The first 7 rows are patterns. Each new row is the sum of 2 different patterns, raised or lowered, with some noise. Before adding, each is slid sideways (what falls off one end comes back at the other) and multiplied by a number that may be negative. Names go in the order of the patterns.
Some rows, each with the names of its patterns after it:
1.474; -1.635; 1.214; -1.523; -1.315; -2.575; -2.338; 1.064; 1.586; 0.636; 0.640; 1.544; 2.433; 1.461; 1.076; 1.625; -0.312; 0.571; 1.757; -2.452; -0.399; -1.461; 0.705; 0.246; 0.721; -2.156; -1.128; -2.514; -0.440; -1.446; 1.930  A
-1.634; -0.595; 1.760; -2.108; 1.049; -2.489; -0.158; -1.505; 0.030; 0.918; -1.211; 1.253; -2.164; -2.413; -1.063; 0.471; 0.315; -0.334; -1.847; -2.200; 1.669; 1.769; -0.590; -1.238; 1.648; -2.712; 1.605; -1.666; -1.314; -2.280; 2.226  P
1.308; -2.250; -1.667; -0.138; -0.378; 1.188; -0.463; 1.100; -0.178; 2.406; -0.917; -0.602; -1.808; -2.511; -1.740; 0.751; 2.516; 1.289; 1.831; 0.636; 2.206; -0.822; -2.271; 2.105; 1.588; 1.241; 2.099; 0.847; 2.253; 0.126; -1.934  Q
0.174; 1.134; 0.970; 0.920; 1.493; -0.971; -0.177; -2.389; 0.815; 1.696; 2.392; -2.166; 0.696; -1.903; -2.176; -0.060; -2.472; -0.025; -2.228; 1.112; -1.518; 1.517; 0.314; 1.065; 1.848; -0.280; -1.323; -2.371; 1.896; -0.576; -0.968  F
0.937; -2.656; 2.450; -2.054; 0.270; 0.607; -0.332; 1.168; -0.661; 0.136; -2.730; -2.131; 0.776; -2.543; 0.738; 0.981; -1.563; -1.516; -0.589; -1.901; 0.181; 1.027; -1.013; 0.899; 0.231; 1.222; 1.557; 0.470; -1.197; -0.613; 2.271  Y
-1.001; -2.242; -1.363; 2.529; 1.837; 1.015; 0.772; -0.146; -0.942; -2.353; 1.294; -1.929; -0.469; 1.337; -1.843; 2.734; -2.340; 1.615; 0.138; -2.727; 0.479; -0.653; -0.974; 2.021; -1.628; 0.898; 0.119; -1.492; 1.465; -2.621; 2.539  L
-1.236; 0.244; -0.509; 0.587; -0.851; 1.432; -2.745; 0.730; 1.310; 2.140; -1.122; -1.426; 1.026; 1.792; -0.242; 0.803; -1.569; 2.486; 0.132; 2.692; 2.728; 0.057; -2.499; 1.987; -1.078; 0.294; -1.182; 1.262; -0.461; 0.522; -0.619  M

New rows. What belongs after each?
5.065; 1.012; 1.987; -0.471; -1.836; 2.153; 3.218; 0.403; 0.979; 2.364; 3.743; 2.150; 4.336; 2.931; 1.702; 0.733; 0.448; 0.719; 0.557; 0.979; 1.272; 6.097; -0.556; -0.532; -1.132; 1.107; 2.091; -0.999; 0.026; 3.676; -0.170  Q M
-1.264; 1.638; -1.523; -2.904; -0.498; -0.548; -1.997; 1.125; -1.211; 0.237; -1.096; -3.522; -3.760; -0.095; -2.850; 0.411; 1.938; -0.417; -0.344; -1.889; 2.992; -3.933; 2.027; -2.763; -1.688; -1.821; -3.459; -0.246; 0.268; 3.251; -1.589  F Y
-3.458; 3.773; -0.515; -1.045; -0.195; 0.955; -0.390; 2.413; -1.378; 0.082; 0.903; -1.097; 2.369; -1.955; 3.838; -2.756; -0.270; 0.900; 4.461; 0.717; 0.241; 2.141; 1.908; -0.258; -0.693; -0.072; 1.362; 0.563; 3.824; 1.707; 2.716  L M
-3.090; 0.630; -1.751; 0.711; -2.986; -3.923; -3.084; 2.087; -0.967; -1.252; 0.121; 1.288; -1.164; 1.156; 0.906; -2.602; 0.578; -3.524; -0.832; -1.932; -0.235; 1.148; -0.377; 3.162; -3.227; -1.212; 1.129; 0.216; -1.488; -0.429; -1.733  F Y
0.313; -2.523; -1.052; -0.657; 2.684; 0.756; 0.017; 1.475; 3.000; 1.932; 1.894; 0.082; 3.502; 0.406; 2.628; 3.501; -1.730; -1.676; 0.507; 0.501; 0.731; 0.275; -0.146; -0.948; -1.170; -0.271; -1.609; 2.369; 0.988; -0.852; 0.588  A M
3.149; 1.198; 1.216; 1.605; 0.849; 1.006; 1.023; 2.397; -0.510; 0.885; 1.813; 3.513; 3.322; -1.544; -2.372; 0.530; 0.998; -1.837; 0.794; -1.802; 1.239; 0.315; 2.539; -1.641; 0.547; 2.627; -0.325; 2.977; -1.074; 1.969; -0.122  A P
-3.772; 2.382; -1.457; -0.575; -0.748; -2.940; 0.303; -1.156; 2.088; 0.257; -0.251; -0.850; -0.722; -0.221; 2.365; -0.189; -1.571; 1.635; 0.586; -1.706; 0.902; -2.748; 1.373; -1.353; 0.311; 1.062; 0.178; -2.606; -0.915; -2.281; 1.876  Y M
-3.569; 0.106; -2.649; -2.324; -4.889; -1.926; -3.916; -1.005; -1.672; 0.325; -2.054; -0.862; -3.265; -4.905; -1.653; -5.632; -0.934; -0.248; 1.162; -2.420; -3.324; -5.370; -5.001; -3.380; -6.395; -4.757; -5.349; -3.272; -5.178; -1.339; -3.219  A F
0.641; 2.125; 2.275; -1.100; 0.506; 3.717; 4.520; 2.861; 1.007; 2.200; -1.162; 5.371; 1.165; -2.186; 1.754; 1.891; 0.856; 1.617; 3.077; 0.689; 2.342; -0.440; -1.100; -1.602; 2.353; 0.182; 1.150; 3.781; -1.779; -1.427; 0.417  P Y
0.661; 3.400; -0.859; 0.001; -0.187; -2.027; 1.175; 1.557; 0.803; 1.093; 2.534; 0.060; 3.219; 2.592; 1.890; -0.663; 1.970; 3.443; -0.006; 3.300; -0.308; -0.266; 4.161; 0.651; 4.751; 3.040; 1.174; -4.083; 0.672; 0.620; -1.078  Y M
0.392; 1.478; 1.588; 1.658; 2.271; -0.794; 0.664; 5.164; 0.174; 0.324; 4.448; 0.065; 3.180; -0.038; 3.633; -0.513; 2.351; -1.164; -0.560; 0.022; -1.469; 1.631; 1.359; 3.942; -3.127; 1.770; 2.611; 2.348; -1.022; -1.378; 0.800  F M
-1.285; 2.367; 1.697; -0.751; 1.354; -0.304; 2.571; 0.808; 3.072; 1.073; -0.326; 4.722; 0.874; 4.470; 3.048; 2.185; 0.895; 3.405; 2.749; 5.064; 3.286; 1.428; -1.211; 0.740; 3.874; -0.465; 4.843; 1.797; 5.114; 4.704; 2.382  A P
-1.293; 0.174; -1.790; 0.305; -0.896; 2.688; 0.060; 3.415; -1.335; -0.673; 0.089; -4.278; 2.450; -3.584; -0.444; 1.190; 0.377; -0.299; 1.879; -1.858; 2.324; 0.782; -0.376; 0.283; -3.176; 3.976; -3.101; 0.080; 2.386; 2.465; -1.655  F L
2.058; 0.562; 1.739; 0.886; 0.193; 3.667; 2.853; 0.375; -2.301; 0.810; 0.580; -0.199; 2.743; 1.692; 1.656; 2.390; 1.984; -0.296; 1.446; -0.795; 1.576; 1.143; 2.109; 3.316; -0.206; 1.102; 1.758; 0.340; 3.413; -1.071; -0.897  P L
-1.369; -0.728; -2.904; -0.336; -2.262; -1.842; -2.946; -2.769; -2.689; -1.451; 0.303; -6.318; -2.741; -3.137; -2.460; -3.414; -2.620; -4.890; -4.676; -4.087; -2.778; -2.240; -1.955; -2.701; -5.858; -0.178; -4.651; -2.217; -3.177; -4.728; 0.134  A F
3.620; 1.365; 0.280; -0.524; 2.911; 3.892; 1.097; 0.245; 1.947; -0.229; 2.521; 0.047; -1.247; -1.713; -2.477; 1.375; 2.868; -0.185; -0.171; -0.347; -0.627; -0.730; -0.239; 1.800; 2.525; 0.277; 1.414; 0.114; -0.957; -0.845; -2.651  A M
-5.544; -4.517; -3.188; -4.463; -3.630; -3.442; -4.795; -3.505; -0.265; -0.383; -2.953; -3.063; -2.070; -2.607; -5.030; -0.739; -4.720; -1.095; -2.561; 0.668; 0.681; -1.809; -4.199; -1.732; -3.885; -4.481; -3.118; -0.031; -1.306; -3.869; -2.979  F M
4.364; 2.420; 3.088; 3.639; 1.136; 2.158; 2.871; 0.219; 0.247; 2.427; 1.606; 0.954; 0.797; 0.474; 1.655; -1.251; -0.329; 0.733; 2.484; 3.521; -1.708; 2.294; -1.734; -1.316; -0.516; 1.707; 0.914; 3.712; 2.026; 2.973; 2.055  A M
-2.233; -2.366; 2.984; 1.243; -0.672; 3.690; 0.807; 0.880; -2.110; 1.019; -1.670; 2.189; 2.541; 1.263; 3.002; -0.052; -0.181; -1.118; -0.003; -0.172; 1.404; 1.072; 4.554; 1.295; -0.334; -1.195; -1.496; 0.691; -3.514; -0.105; -1.665  A L
-1.324; 3.222; 1.363; -0.002; -0.837; 2.012; 3.340; -1.166; 2.076; -3.278; 3.786; 1.291; 1.396; -1.468; 3.328; 1.689; -0.322; 4.130; -1.652; 2.892; -1.804; 2.716; 2.189; 1.636; -0.196; -0.117; 0.702; 0.525; 1.636; -2.091; -0.006  P F
1.011; -4.503; 2.365; -3.347; -1.770; -0.923; 0.546; 0.826; -2.658; 3.088; -1.938; -1.308; -2.118; -0.755; -2.609; 1.674; -0.722; -0.399; 1.454; -3.235; -1.119; -3.235; 2.407; -0.227; -1.889; -2.899; -0.004; 2.836; 2.458; -0.099; -1.163  P L
-2.033; -2.291; -4.572; -0.442; -1.936; 1.197; -0.764; -1.208; -0.520; 0.258; -0.918; -3.673; 0.144; 0.170; -3.711; 0.661; -0.805; -0.915; -1.773; 2.533; -2.517; -1.228; -1.808; -1.672; 1.681; -0.251; -2.761; -1.099; -2.397; -2.109; -1.383  P F
1.334; -0.394; -1.223; 3.244; 1.155; 3.872; -0.273; 0.179; 3.172; -1.158; 1.999; -0.696; -1.696; -1.412; 4.153; 2.542; 4.067; 1.164; -0.321; -1.769; 0.845; 1.817; 0.942; 2.450; 2.196; 1.479; 3.337; 1.010; 1.295; 2.740; -2.573  F L
0.921; -0.678; 2.822; 4.202; 1.413; 4.329; 1.321; 4.884; 4.792; 3.928; 2.050; 0.397; 1.579; 3.083; -0.104; 2.471; 2.412; 1.671; 3.630; 3.165; -0.919; 2.410; -2.045; 3.325; -0.191; 3.435; 5.474; 0.433; 3.817; 1.355; -0.353  A L
0.240; -4.553; -2.437; -3.766; -3.392; -0.588; -3.184; -4.206; 0.487; -5.584; -0.391; -3.463; -4.688; -2.694; -3.042; -1.155; -3.999; -3.016; -4.949; 0.641; -2.566; -1.645; -2.777; -2.381; -2.343; -5.368; -0.328; -5.524; -4.528; -2.134; -3.306  P L
-0.413; 3.242; 1.042; 2.816; 0.670; 3.487; 3.011; 0.101; 4.369; -0.469; 6.084; -0.628; 1.064; 3.305; -0.533; 1.056; 3.386; 2.029; 4.382; 2.615; 1.840; 5.075; -0.070; 2.533; 1.157; 3.660; 4.643; 4.912; -0.072; 1.793; 1.040  Q L
-2.048; 0.005; -2.301; -0.016; 2.988; -0.131; 3.310; -0.951; 2.052; -4.261; -1.080; -1.271; -2.670; -0.475; -1.643; 1.596; 2.346; -0.165; -4.330; -1.555; -1.087; -3.042; -4.910; -3.689; -3.348; -4.318; -0.227; -1.728; -0.801; 0.177; -2.433  A F
-1.043; -1.645; 3.736; -2.458; -2.435; -1.170; -0.506; 0.023; -3.628; -0.406; -0.736; 0.485; 1.319; 0.030; 0.124; -2.530; -4.604; -0.594; 1.381; 1.965; -3.010; -1.567; -4.369; -0.964; 1.155; -3.171; -1.665; -0.898; -1.896; -0.018; -0.699  P F
-2.983; -1.759; -0.668; -1.044; -2.367; -0.643; -1.529; -3.076; 2.838; 0.333; 2.883; -1.312; -1.856; -2.594; 3.512; 0.162; 3.794; 1.913; 1.077; 0.183; -1.244; 3.099; -2.205; 2.252; -0.130; 1.662; 1.183; -2.665; -1.193; 0.294; 1.129  A F
-2.611; 0.535; -1.296; -2.936; 1.129; -3.826; 1.272; 0.011; 0.116; -0.246; -1.737; -0.982; -1.372; -1.675; 1.683; -3.050; 0.541; -1.111; -3.351; -0.692; -2.159; -1.359; 0.417; 2.091; -0.073; -0.953; -1.806; 0.101; 0.043; -1.410; -3.785  A Y
-2.119; 0.353; 0.165; -4.682; 1.219; -2.309; -1.813; -1.782; -3.548; -1.870; -1.246; 0.751; -0.495; 0.406; 0.182; -2.017; -1.009; -0.444; -3.442; -1.921; 1.496; 0.363; -0.093; -2.073; -1.917; -0.879; -0.758; -1.377; -4.026; -2.486; -4.230  A F
1.512; 2.908; 0.704; -2.568; -2.392; -2.607; -0.723; -0.966; -3.459; -0.922; -1.043; -1.177; 1.215; -0.807; -3.291; 1.773; 2.027; 1.611; -3.827; 1.254; -2.763; 1.626; 0.959; 1.924; 0.675; 0.385; -2.257; -4.158; -0.583; -1.174; -1.290  A Y
2.992; 2.953; -0.609; 3.536; -1.513; 1.925; 1.823; 1.218; 1.441; 0.734; 3.416; 1.280; 1.732; 1.696; 1.124; -0.376; -0.707; -0.820; 0.862; 1.935; -1.966; -1.119; 0.490; 0.434; 0.728; 3.489; -0.153; 1.730; 1.457; 2.155; -0.161  A P
-2.536; 0.275; 0.665; -0.866; -2.164; -3.446; -2.282; 1.319; -0.750; -0.841; -0.115; -2.955; 1.200; -1.824; 2.465; -0.540; -0.775; -1.267; -2.455; -2.920; -4.637; -2.126; 1.277; 2.581; -2.206; 0.056; 1.217; 0.982; -0.652; -0.567; -0.479  A F
2.586; 2.527; 1.068; 0.953; 0.515; 0.496; 2.602; -1.868; 1.194; -2.820; 2.055; 2.081; 3.003; -1.975; -1.336; -0.688; 1.875; -0.834; 2.868; 0.588; 1.248; 1.835; 1.567; 1.743; -1.544; -3.325; 3.357; 0.939; 1.478; 0.291; 3.211  A M
-1.546; -3.537; -0.546; -1.799; -2.336; -1.534; -1.428; 0.204; -0.895; -1.167; -3.365; -1.576; -0.932; 1.314; -4.568; -0.778; -5.103; -0.758; -0.232; -2.662; -2.351; -2.279; -2.239; -2.896; -5.230; -1.458; -5.876; -3.565; -1.010; -1.176; -4.339  Y M
1.969; 2.089; 0.876; 5.348; 1.843; 4.327; 4.643; 2.653; 0.213; 0.972; 3.174; 2.990; 5.764; -0.579; 4.397; 0.572; 0.840; 2.020; -1.156; 3.262; -0.719; 4.613; 2.656; 4.453; 1.952; 2.969; 4.004; 3.050; 2.256; -1.551; 2.441  P F
0.056; -3.925; 2.249; 0.364; 0.429; -2.692; 2.494; 2.436; 0.484; -0.650; -1.309; -1.639; -3.573; 1.966; -1.648; 1.768; 0.512; -3.089; -0.133; 0.232; 0.713; 1.899; -0.305; 0.200; 2.061; -0.851; 3.677; -2.743; 2.217; -1.628; -1.589  F L
2.160; 2.194; 0.482; 0.256; -0.640; -0.936; -1.496; 0.866; -4.406; -0.916; -2.000; 1.143; 1.180; 0.947; -3.568; -3.635; -4.129; -2.472; -2.514; -0.673; 0.997; -0.675; -1.141; -3.524; -2.851; -4.650; -3.905; -1.682; 0.223; 0.715; -1.202  A Q
-0.626; 3.877; -0.760; 3.010; 0.251; 2.253; -2.334; -0.712; 0.611; -0.244; 2.281; 1.178; 2.357; 1.362; 0.098; -2.320; 2.266; -0.948; -1.795; -3.485; 0.122; 0.503; -2.287; -1.245; 0.030; -2.111; 3.023; -2.081; 1.083; -2.704; -2.590  A M
2.194; 2.384; 1.732; -3.085; 1.661; -2.162; 1.777; 3.245; 1.625; 3.614; 0.791; 2.897; -2.171; -2.685; 3.377; -0.389; 2.426; 3.627; 0.032; 1.045; 0.565; -2.510; 1.935; 0.135; -1.440; 1.693; 0.859; 2.888; 1.896; 2.441; -0.404  Q Y
1.212; -4.145; -2.672; -1.866; -5.175; -0.310; -3.400; 1.735; -0.178; -2.698; -0.620; -0.351; -3.209; -1.141; -1.505; 0.394; -0.607; -1.106; 0.390; -2.089; 0.977; -3.881; -2.683; -4.429; -0.729; 0.224; -0.907; -0.253; -2.276; -1.898; -3.885  Q L
1.477; -1.257; -1.898; -1.479; -3.831; -2.543; -4.495; 1.176; -2.293; -3.463; 1.183; -4.350; -1.199; -2.951; 0.230; -1.556; -2.534; -2.434; -3.741; -2.373; -1.430; -4.177; -2.954; -3.576; -4.048; -0.115; -4.023; -2.148; -3.919; -1.831; -5.580  Y L
-2.303; -2.918; -0.338; -3.309; -2.180; -1.524; 2.260; -0.973; 1.795; -2.283; -4.376; -2.140; -4.114; -1.366; -3.819; 1.221; 2.499; -4.234; -1.395; -3.160; -4.239; -1.554; -2.762; -1.226; 2.100; -3.021; 0.192; 1.026; -1.679; -0.870; -3.607  Q Y
1.654; 1.381; 0.099; 2.986; -0.359; 2.087; 1.352; 3.046; -1.759; 2.851; 1.093; 0.451; 1.101; 0.327; 4.087; 2.668; 1.520; 0.208; 0.609; 3.271; -0.321; 3.541; 2.015; 3.452; 0.701; 2.591; 3.219; 2.710; 1.332; 0.643; -1.604  P M
-1.284; -3.502; -0.505; -4.312; -1.760; -3.470; -3.832; -3.527; -0.988; -2.364; -0.668; -4.498; 0.430; -5.074; -1.587; -2.139; -2.156; -0.195; -3.157; -1.594; -4.884; -3.105; -2.656; -2.042; -2.362; -2.666; -5.362; -2.626; -1.609; -4.643; -3.610  Y M
-2.764; -2.078; 0.505; -1.803; 2.083; -3.138; 0.972; 0.434; 0.066; -5.577; -2.529; -0.589; -0.115; -2.548; 0.310; -0.369; -4.249; 0.724; -2.720; -2.527; -1.525; -3.026; -0.239; -1.509; -0.948; 2.561; -0.235; -0.559; -1.168; -5.200; 1.800  F L
1.898; -2.534; 0.415; -3.182; 1.744; 0.139; 1.234; 2.816; -2.082; -4.688; 0.498; -0.889; -0.115; -1.727; -0.971; -2.449; 1.440; 0.219; -1.985; -1.274; 0.502; -2.423; -0.168; -0.566; -3.949; -1.756; 2.250; -0.002; -2.271; -0.700; -1.308  P M
-3.089; -0.995; 0.729; -1.419; -5.339; -2.470; -4.205; -5.952; -0.047; -1.837; 0.523; -1.241; -0.887; -0.353; -4.488; -3.355; -1.958; 0.453; 0.698; 0.141; -2.836; -0.787; -2.202; -2.631; 0.226; -6.070; -5.598; -2.164; -1.899; -3.102; -0.786  P Q
